There are 10 hidden switches. A switch that is on adds its own fixed numbers to the row, and there is some noise. The rows also spread widely along 13 directions, which tell nothing about the answers.
Known rows, each followed by its switches (1 for on, 0 for off):
-.04	-.44	.10	-.14	.13	.03	.13	-.14	-.09	-.12	-.02	.03	.02	.21	-.11	.09	.36	.21	-.16	.03	.28	.28	-.10	-.30	.30 -> 0 0 0 0 1 0 1 1 1 1
-.08	-.14	.02	.15	-.03	-.33	.11	-.03	-.37	-.08	.08	.02	.07	.18	.11	.24	.09	-.12	-.59	-.49	.03	-.17	-.26	-.14	-.28 -> 0 1 0 0 1 0 1 0 1 1
-.33	-.19	.10	-.16	.35	.06	-.07	-.15	.09	-.15	-.18	-.23	.11	.07	.12	.04	-.36	.14	-.52	.31	-.21	.20	.32	-.30	.11 -> 0 0 0 1 1 1 0 0 1 1
-.01	-.15	-.39	.30	.05	-.47	.26	-.16	-.26	-.34	.03	.06	.16	-.22	.01	.38	.34	.02	-.43	-.11	-.33	-.29	-.06	-.07	-.26 -> 1 0 1 1 0 1 1 1 0 1
-.14	-.34	.04	-.03	-.04	.08	.52	-.22	.00	.00	.36	.26	.01	-.05	.10	-.07	.29	-.06	-.11	.28	.31	.10	.14	-.23	.31 -> 0 1 1 1 1 0 0 0 0 0
-.18	-.08	-.37	-.09	.07	-.55	.22	.00	-.14	-.13	-.10	-.14	.25	.09	-.07	.09	.13	.29	-.30	-.37	-.14	-.05	-.35	-.21	-.35 -> 0 0 0 0 1 1 1 1 0 1
.16	.31	-.05	.03	-.02	.42	.09	.07	.04	-.15	-.27	.43	-.20	-.07	.22	-.29	-.32	-.46	-.01	-.34	-.10	-.06	-.01	-.15	.05 -> 0 1 1 0 1 0 1 0 1 1
-.11	-.32	.16	.00	.35	-.03	-.38	-.05	-.06	-.26	-.21	-.26	-.01	.16	.03	.20	-.03	.12	-.49	.18	-.05	.30	.06	-.14	.05 -> 0 1 0 0 0 0 1 1 1 0
-.36	-.39	-.35	.16	-.11	-.26	-.16	.08	-.38	-.41	.18	-.24	.52	-.10	.07	.12	-.38	.20	-.13	-.09	-.21	-.05	.26	.23	-.08 -> 0 1 0 1 1 0 1 1 0 0
.01	.03	-.30	.31	.27	-.06	-.04	.02	-.10	.06	-.24	.10	-.03	-.05	-.04	-.03	.56	-.24	.09	.14	.10	.25	.11	.04	-.02 -> 0 1 0 1 0 0 0 0 1 1
.03	.26	.16	.26	.04	.31	-.49	.09	-.21	.19	-.22	-.05	-.01	.33	-.01	.13	-.36	-.05	-.61	-.32	-.15	.31	.16	-.15	-.23 -> 0 1 0 0 1 0 1 0 1 0
.01	.06	-.02	.08	.03	-.30	.16	-.02	-.12	-.29	-.14	-.07	-.21	-.36	.33	.01	-.38	-.11	-.56	-.25	-.40	-.33	-.18	-.44	-.23 -> 0 1 0 0 0 0 1 1 0 1
.08	.03	-.17	.05	.05	-.33	.08	.04	-.08	-.17	-.22	.08	-.12	-.04	-.01	-.03	.27	-.11	-.10	-.30	-.02	-.07	-.47	-.19	-.26 -> 0 1 0 0 1 0 0 1 0 0
.13	-.11	-.38	.01	-.08	.13	.32	-.16	.23	-.52	.00	.39	.04	-.31	.06	-.01	.21	.01	.03	.10	-.16	-.07	-.06	-.23	.16 -> 0 0 1 1 0 1 0 1 0 1
.24	.02	-.23	.04	-.13	.33	-.41	-.04	-.03	-.29	-.07	.11	-.03	-.18	-.16	-.04	-.06	-.12	.05	.10	-.35	.12	.07	-.18	.03 -> 0 0 0 0 0 0 1 1 1 0
-.32	-.45	-.08	-.09	.33	-.08	-.14	-.07	-.21	-.14	.04	-.05	.21	.23	.03	-.05	.27	-.12	.01	.27	.31	.35	.11	.20	.09 -> 0 1 0 1 1 0 1 1 1 0
-.01	-.10	-.23	.09	.05	-.47	.25	.15	-.48	-.08	-.19	.02	.12	.05	.06	.07	.17	.09	.13	-.57	.12	-.32	-.28	.07	.07 -> 1 1 0 0 1 0 0 0 0 0
.14	.13	-.24	.29	-.09	.06	-.06	.08	.02	-.03	-.23	.09	-.01	-.01	-.52	.11	.27	.02	-.04	-.19	-.25	.05	.01	-.14	-.10 -> 0 1 0 1 0 0 0 0 0 1
.11	-.01	-.10	-.32	.06	.02	.25	-.36	.15	-.27	.09	.45	.05	-.04	.16	.03	.19	-.18	-.22	.16	-.27	-.43	-.10	-.38	.08 -> 0 0 0 0 1 1 0 0 0 1
.02	-.01	-.08	.25	.13	.14	-.24	.04	-.30	.00	-.21	.06	-.12	-.22	.20	-.14	-.04	-.20	.05	.05	.00	.23	.17	-.06	.03 -> 0 0 0 0 1 0 1 1 0 1
-.09	-.38	.01	-.05	-.11	.13	.00	-.13	-.25	-.21	.25	.11	.15	-.08	.11	.02	-.07	-.03	-.06	.11	.02	-.05	.19	-.12	.26 -> 0 0 0 0 1 0 1 0 0 1
-.02	-.15	-.20	.26	.07	-.05	-.20	-.15	-.35	-.33	-.04	-.05	-.03	-.26	.36	.15	-.08	-.04	-.45	.14	-.16	.11	.00	-.28	-.10 -> 1 1 0 0 1 0 1 1 1 1
-.29	-.22	-.06	-.39	.17	-.23	.26	-.25	.10	.00	.19	-.13	.05	.01	.13	-.09	.03	.19	-.28	.37	-.02	.08	.01	-.49	.05 -> 0 0 0 0 0 0 0 1 0 1
-.04	.05	-.18	-.09	.21	-.20	.35	.00	.03	-.13	-.23	.13	.00	.07	.29	-.14	.11	-.06	-.16	-.24	.10	-.06	-.25	-.25	-.01 -> 0 1 0 0 1 0 1 0 1 1
-.24	-.16	.05	-.32	-.03	.11	.06	-.03	.04	-.12	.04	-.09	.07	.09	-.14	-.15	-.44	.07	-.17	-.03	-.18	.03	.10	-.30	.09 -> 0 0 0 1 1 0 1 0 0 1
-.02	-.17	.02	.03	.22	.01	-.13	-.14	.07	-.22	-.29	-.18	.00	-.12	-.39	.18	-.02	.11	-.36	.22	-.50	.00	.20	-.34	.03 -> 0 0 0 1 1 1 1 0 0 1
-.06	-.03	-.18	.31	.00	.06	.12	.03	-.27	.11	-.11	.04	.06	-.09	-.01	.01	-.01	.10	-.10	-.12	.03	.20	.28	-.16	.12 -> 0 1 0 0 1 0 0 1 1 1
.16	.06	-.21	.29	-.07	.37	-.42	-.07	-.58	-.19	.03	.45	.19	-.03	.33	.13	-.13	-.27	-.02	-.06	-.16	-.15	.34	.17	.15 -> 1 1 0 1 1 0 1 1 0 0

New rows. What belongs after each?
.06	-.13	-.03	.32	.23	-.04	.17	.04	-.15	-.19	-.37	.08	-.08	-.24	.24	.04	.08	.10	-.13	-.07	.02	.02	.15	-.17	.25 -> 0 1 0 0 1 0 1 1 0 1
-.41	-.17	-.27	-.29	-.07	-.14	-.09	.07	-.19	-.03	.16	-.14	.35	.11	-.30	-.23	-.29	-.10	.24	-.08	-.18	-.04	.13	.18	-.19 -> 0 0 0 0 1 0 1 0 0 1
-.19	-.10	-.26	.14	.11	-.17	-.05	.04	-.17	-.02	-.13	-.17	.19	-.12	-.21	-.05	-.02	.02	.00	.05	-.22	.04	.22	.00	-.11 -> 0 1 0 0 1 0 1 0 0 1
-.06	-.03	-.05	-.37	.13	.25	-.15	-.01	-.09	.15	-.11	-.02	-.06	.15	-.04	-.38	-.12	.11	.22	.10	.14	.40	-.04	-.31	.22 -> 0 0 0 0 1 0 1 1 0 0
-.18	-.21	-.15	-.12	.30	.05	-.31	-.11	-.20	-.05	-.06	.02	.33	.28	-.18	.11	.13	.07	-.07	.27	-.14	.08	.37	.05	.16 -> 0 1 0 1 0 0 1 1 0 1
-.09	.22	-.20	.15	-.13	.15	.29	-.11	-.08	.05	.14	.22	.01	-.39	.31	-.18	-.51	-.20	-.27	.05	-.36	-.17	.47	-.27	-.10 -> 0 1 0 0 1 0 1 1 0 1
.15	.24	-.22	.02	.27	.22	-.31	.06	-.22	.13	-.39	.30	.07	.28	.27	-.14	.21	.06	.17	-.11	.22	.27	-.03	-.08	.21 -> 0 1 0 0 1 0 0 1 0 0
-.18	.14	-.17	.21	.31	-.30	.26	-.03	.02	.30	-.15	.01	-.07	.01	.12	-.10	.42	-.18	-.26	.09	.14	.25	.01	-.12	-.35 -> 0 1 0 0 1 0 1 0 0 1
.09	.36	.05	.14	-.03	.30	-.13	.06	-.11	.45	-.13	.16	.00	.25	-.23	-.03	-.12	-.10	-.15	-.24	-.16	.12	.33	-.07	-.09 -> 0 0 0 0 1 0 1 0 0 0
-.10	.01	-.23	.03	-.01	-.08	.07	-.01	-.03	-.14	-.01	.00	-.10	-.24	.14	-.13	-.07	-.11	.07	.07	-.08	.05	.02	-.05	-.10 -> 1 0 0 0 0 0 0 1 0 0
.02	-.20	.00	.07	.20	-.10	-.09	.01	-.54	.30	-.05	-.12	.07	.16	-.18	.05	.26	.19	-.04	-.04	.12	.20	.16	-.17	.28 -> 0 0 1 1 0 0 1 1 0 0
.12	.02	.01	.36	.17	.09	-.31	.01	-.39	.19	-.13	.00	-.11	.06	.32	.15	.20	.13	-.43	-.03	.19	.42	.04	-.26	.04 -> 0 1 0 0 0 0 1 1 0 0
-.34	-.05	-.21	-.19	.19	-.44	.53	.14	-.02	.08	-.18	.03	.05	.14	-.01	-.30	.10	-.04	.19	-.37	.27	-.01	-.25	.02	-.13 -> 0 1 0 0 1 0 0 1 0 1
-.11	-.22	-.09	.24	.30	-.19	-.20	-.10	-.12	-.20	-.07	-.08	.06	-.18	.16	.14	.26	-.24	-.19	.37	-.10	.02	.27	.11	-.03 -> 0 1 0 0 0 0 0 0 1 0
.02	-.30	.09	-.04	.13	-.19	.35	-.08	-.16	-.36	-.13	.14	-.19	-.30	.25	-.05	-.01	-.13	-.10	-.10	.02	-.29	-.20	-.21	.19 -> 0 1 0 0 1 1 0 1 0 0
.04	.05	-.15	.32	.36	-.23	-.10	.08	-.11	-.19	-.41	.08	-.06	-.08	-.04	.11	.25	-.43	-.12	-.18	-.19	-.10	.05	.32	-.31 -> 0 1 0 0 0 1 1 1 1 0
-.12	.19	.01	.00	.21	.11	.20	.06	.32	.27	-.23	.04	-.13	.17	-.05	-.16	.11	.08	-.06	.02	.18	.42	.16	-.13	-.02 -> 0 0 0 0 0 0 0 1 0 0
-.24	-.25	-.19	-.03	.04	-.29	.11	.04	-.30	-.22	-.01	.00	.31	.12	-.05	.04	-.09	.04	-.08	-.33	-.06	-.17	-.02	.10	-.08 -> 0 1 1 0 1 0 1 1 0 1
-.02	-.08	-.22	-.05	-.07	.06	.31	-.12	-.05	-.12	.08	.19	.12	-.14	.03	.00	-.05	.11	.05	.05	-.15	-.14	.26	-.12	.20 -> 1 0 0 0 1 0 1 1 0 0
-.25	-.01	.28	.04	.16	-.06	.17	.17	-.05	.31	-.13	-.04	-.09	.31	-.08	-.09	-.06	-.17	-.16	-.35	.28	.22	.11	.17	-.14 -> 0 0 0 0 1 0 1 0 0 0
-.13	-.07	-.11	-.19	.16	-.25	-.20	.03	-.55	.16	-.07	-.01	.11	.16	-.11	-.16	.04	-.23	.18	-.23	-.02	-.11	-.06	.06	-.08 -> 0 0 0 0 1 0 1 1 0 1
-.08	-.13	-.03	.19	-.17	.13	-.17	-.17	-.26	-.31	.16	.10	-.03	-.18	.32	.17	-.31	-.05	-.50	.05	-.17	.02	.03	-.28	-.12 -> 1 1 0 0 1 0 0 1 0 1
.02	.10	-.04	.07	-.06	.27	.00	-.13	.02	.00	-.06	.21	-.08	.14	-.02	.07	-.03	.12	-.52	-.11	-.05	.29	-.12	-.48	-.13 -> 0 1 0 1 1 1 0 1 0 1
-.21	-.28	-.08	.04	.20	.10	-.39	-.13	.06	-.34	.00	-.05	.18	.05	-.01	.16	.05	-.17	-.30	.38	-.17	.19	.28	.09	-.09 -> 0 1 0 0 0 0 1 0 1 1
-.26	-.16	-.27	-.23	.17	-.35	-.04	-.02	-.12	-.35	-.07	-.14	.31	.13	.11	-.01	-.21	.05	-.24	-.13	-.22	-.12	-.11	-.05	-.15 -> 0 1 0 1 1 0 1 1 1 0
-.07	-.22	-.27	.08	.02	-.21	.09	-.02	-.35	-.20	.02	.15	.34	.07	-.04	.23	.08	.13	-.14	-.31	-.14	-.26	.08	.08	.02 -> 0 1 0 0 0 1 1 1 0 1
.04	-.12	.18	.09	.28	.12	.09	.00	.08	-.27	-.28	.21	.03	.17	.08	.18	-.03	-.09	-.27	-.16	-.06	-.08	.30	.09	.28 -> 0 0 1 1 0 0 1 1 1 0
-.52	-.18	-.07	.18	-.02	-.25	.22	-.01	-.15	.07	.19	-.16	.13	.12	.03	.07	-.18	.01	-.57	-.18	.10	.30	.03	-.02	-.49 -> 0 1 0 1 1 1 0 1 0 1
-.05	.01	-.50	.49	.15	-.23	.24	-.08	-.16	-.11	-.08	-.04	.18	-.36	.48	.08	.18	.21	-.42	.18	-.05	.29	.20	-.30	-.07 -> 0 1 1 0 1 0 1 1 1 1
.09	-.10	-.07	-.08	.12	.11	-.47	-.13	-.25	-.33	-.08	.11	-.12	-.20	.35	-.17	-.02	-.39	.03	.24	-.08	.06	-.14	-.15	.01 -> 0 0 0 0 1 0 0 1 1 0
.01	-.12	.00	.02	-.08	.28	-.28	-.22	-.06	-.08	.27	.27	.04	-.06	.00	.06	.09	-.27	-.08	.36	-.13	.05	.33	.01	.04 -> 0 0 0 0 0 0 0 1 0 0
.00	.30	-.31	-.13	.12	.10	.22	-.08	.27	.07	-.14	.05	.06	-.06	.13	-.16	-.20	.28	-.24	.13	-.28	.08	.21	-.48	.05 -> 0 1 0 0 0 0 1 1 0 0
.07	-.24	-.12	.17	.02	-.43	.27	-.02	-.05	-.37	-.14	.09	-.24	-.28	.09	.01	.52	-.17	-.05	-.17	.15	-.04	-.55	-.20	-.19 -> 0 0 0 0 1 0 0 1 0 1
.04	.13	-.14	.13	-.14	.10	-.24	-.10	-.35	-.06	.05	.24	.17	.12	.18	.16	-.20	.01	-.47	-.21	-.25	-.09	.06	-.30	-.09 -> 0 1 0 1 1 0 0 1 0 1
-.08	-.14	.04	.26	.17	.10	.29	.12	.02	-.23	-.24	.28	-.17	.03	.30	-.05	.20	-.33	.03	-.23	.45	.19	-.03	.30	.09 -> 1 1 0 0 1 0 1 0 1 0
-.10	-.34	-.12	.28	-.08	-.09	.19	-.11	-.17	-.36	.07	.06	-.04	-.21	-.22	.20	.12	-.20	-.25	-.01	-.15	-.05	.08	-.02	-.11 -> 1 1 0 1 1 0 1 1 1 1
.10	.00	-.15	.10	-.10	.25	.03	-.03	-.02	-.24	-.02	.27	.09	-.03	.20	.01	.00	-.03	-.04	-.08	.02	.04	.09	-.13	.22 -> 0 0 0 1 1 0 0 0 1 0
-.28	-.31	.04	-.18	.02	-.12	.48	.05	.35	-.26	-.04	.10	-.02	.21	-.08	-.06	.15	.09	-.05	-.29	.38	.24	-.35	.04	-.12 -> 0 0 0 0 1 1 0 1 0 0
.39	.54	-.19	.37	-.15	.28	-.02	-.17	-.08	.26	.02	.33	-.08	-.24	.01	.12	-.03	-.23	-.44	-.02	-.56	-.17	.45	-.37	-.15 -> 0 0 0 0 0 0 1 1 1 0
.10	.00	-.10	.09	.17	.14	.43	-.17	.13	-.17	-.11	.62	.00	.03	-.09	.04	.46	-.49	-.05	-.05	-.03	-.26	.15	.09	.09 -> 0 1 0 1 1 1 1 0 1 1
.29	.04	-.30	.25	-.06	-.05	.42	-.02	-.34	-.09	-.08	.32	-.07	-.26	.35	-.06	.24	.02	-.04	-.28	.11	-.11	-.13	-.37	.29 -> 0 1 0 1 1 0 1 1 1 0
.10	-.20	-.25	.10	-.14	.01	.02	-.06	-.18	-.30	.00	.13	.26	.07	-.22	.25	.12	.32	-.26	-.25	-.15	-.01	-.11	-.21	.06 -> 0 1 0 1 1 1 1 1 0 0
.10	-.07	-.02	.10	-.05	-.01	.07	-.24	.09	-.49	.05	.31	.09	-.08	.00	.29	.02	-.29	-.54	-.01	-.48	-.40	.10	-.13	-.13 -> 0 1 0 1 1 0 1 1 1 0
-.09	-.09	-.24	-.18	.07	.13	.10	-.11	.07	-.32	.00	.16	-.06	-.08	-.11	-.13	-.10	-.20	-.02	.12	-.17	.05	-.05	-.07	-.06 -> 1 1 1 1 0 1 1 1 0 0
-.27	-.24	-.13	.12	.20	-.48	.24	.05	-.21	-.27	-.04	-.08	.14	-.12	.23	-.02	.01	-.16	-.18	-.13	.01	-.13	-.05	.14	-.17 -> 0 1 1 1 1 0 1 1 0 0
.16	-.39	.19	-.02	.12	.21	-.12	-.24	-.08	-.34	-.05	.16	-.21	-.17	.07	.05	.27	-.06	-.16	.31	.03	.11	-.05	-.39	.33 -> 0 0 0 0 1 0 1 1 0 1
-.14	.26	-.13	.05	.15	-.03	.40	-.21	.50	.12	-.01	.09	-.13	-.01	-.04	-.01	.21	-.12	-.49	.30	-.17	.18	.10	-.27	-.41 -> 1 1 0 0 1 0 1 0 0 0
-.09	-.14	-.10	.08	-.12	.01	-.03	.01	-.27	.03	.12	.04	.15	.13	.09	.04	.05	.12	-.20	-.22	.16	.20	-.03	-.15	-.01 -> 0 0 0 0 1 0 1 0 0 1
.02	.21	-.12	.08	-.27	.14	.40	-.08	.36	-.15	.10	.33	-.11	-.25	.02	-.12	-.13	-.20	-.15	-.09	-.20	-.07	.05	-.21	-.22 -> 0 0 0 0 1 0 0 1 0 0
-.11	-.01	.03	-.10	-.04	.21	.17	.04	.39	-.22	-.18	.14	.16	.25	-.25	.06	-.21	.17	-.18	-.27	-.16	.03	.14	-.06	.02 -> 0 0 0 0 1 0 1 0 0 1
-.35	-.39	.02	-.13	.22	-.23	.13	-.01	.23	-.47	-.16	-.17	-.01	-.09	-.40	-.07	-.09	-.20	-.12	.12	-.26	.00	-.01	.05	-.20 -> 0 1 1 1 1 0 1 1 0 1
.07	.25	.04	.02	.03	.29	.03	-.20	-.11	.29	.09	.52	-.11	.17	.09	-.09	.14	-.47	-.26	-.01	-.01	.01	.14	-.15	-.16 -> 0 1 0 0 1 0 1 1 0 1
-.27	.09	-.38	.33	.16	-.35	.27	.07	-.37	.25	.04	-.09	.38	.06	.08	.13	-.07	.08	-.42	-.25	-.14	.04	.40	.14	-.27 -> 0 1 1 1 0 1 1 1 1 0
.02	-.05	.09	-.03	.14	.48	.03	-.16	.17	.02	-.13	.25	-.13	.09	-.19	-.09	.04	-.11	-.12	.23	-.01	.31	.30	-.26	.22 -> 0 1 0 0 1 0 1 1 1 1
-.15	-.07	.12	.02	-.11	.21	-.12	-.09	-.19	.31	.33	-.12	-.30	.04	-.20	-.18	-.03	-.37	-.38	.17	.12	.51	-.02	-.31	-.27 -> 0 1 0 1 0 0 1 0 1 0
.04	-.06	.05	.33	.14	-.06	.14	-.01	-.13	-.03	-.16	.22	-.11	.08	-.26	.24	.35	-.34	-.30	-.30	-.04	-.01	.11	.16	-.18 -> 0 0 0 1 0 1 1 1 1 1
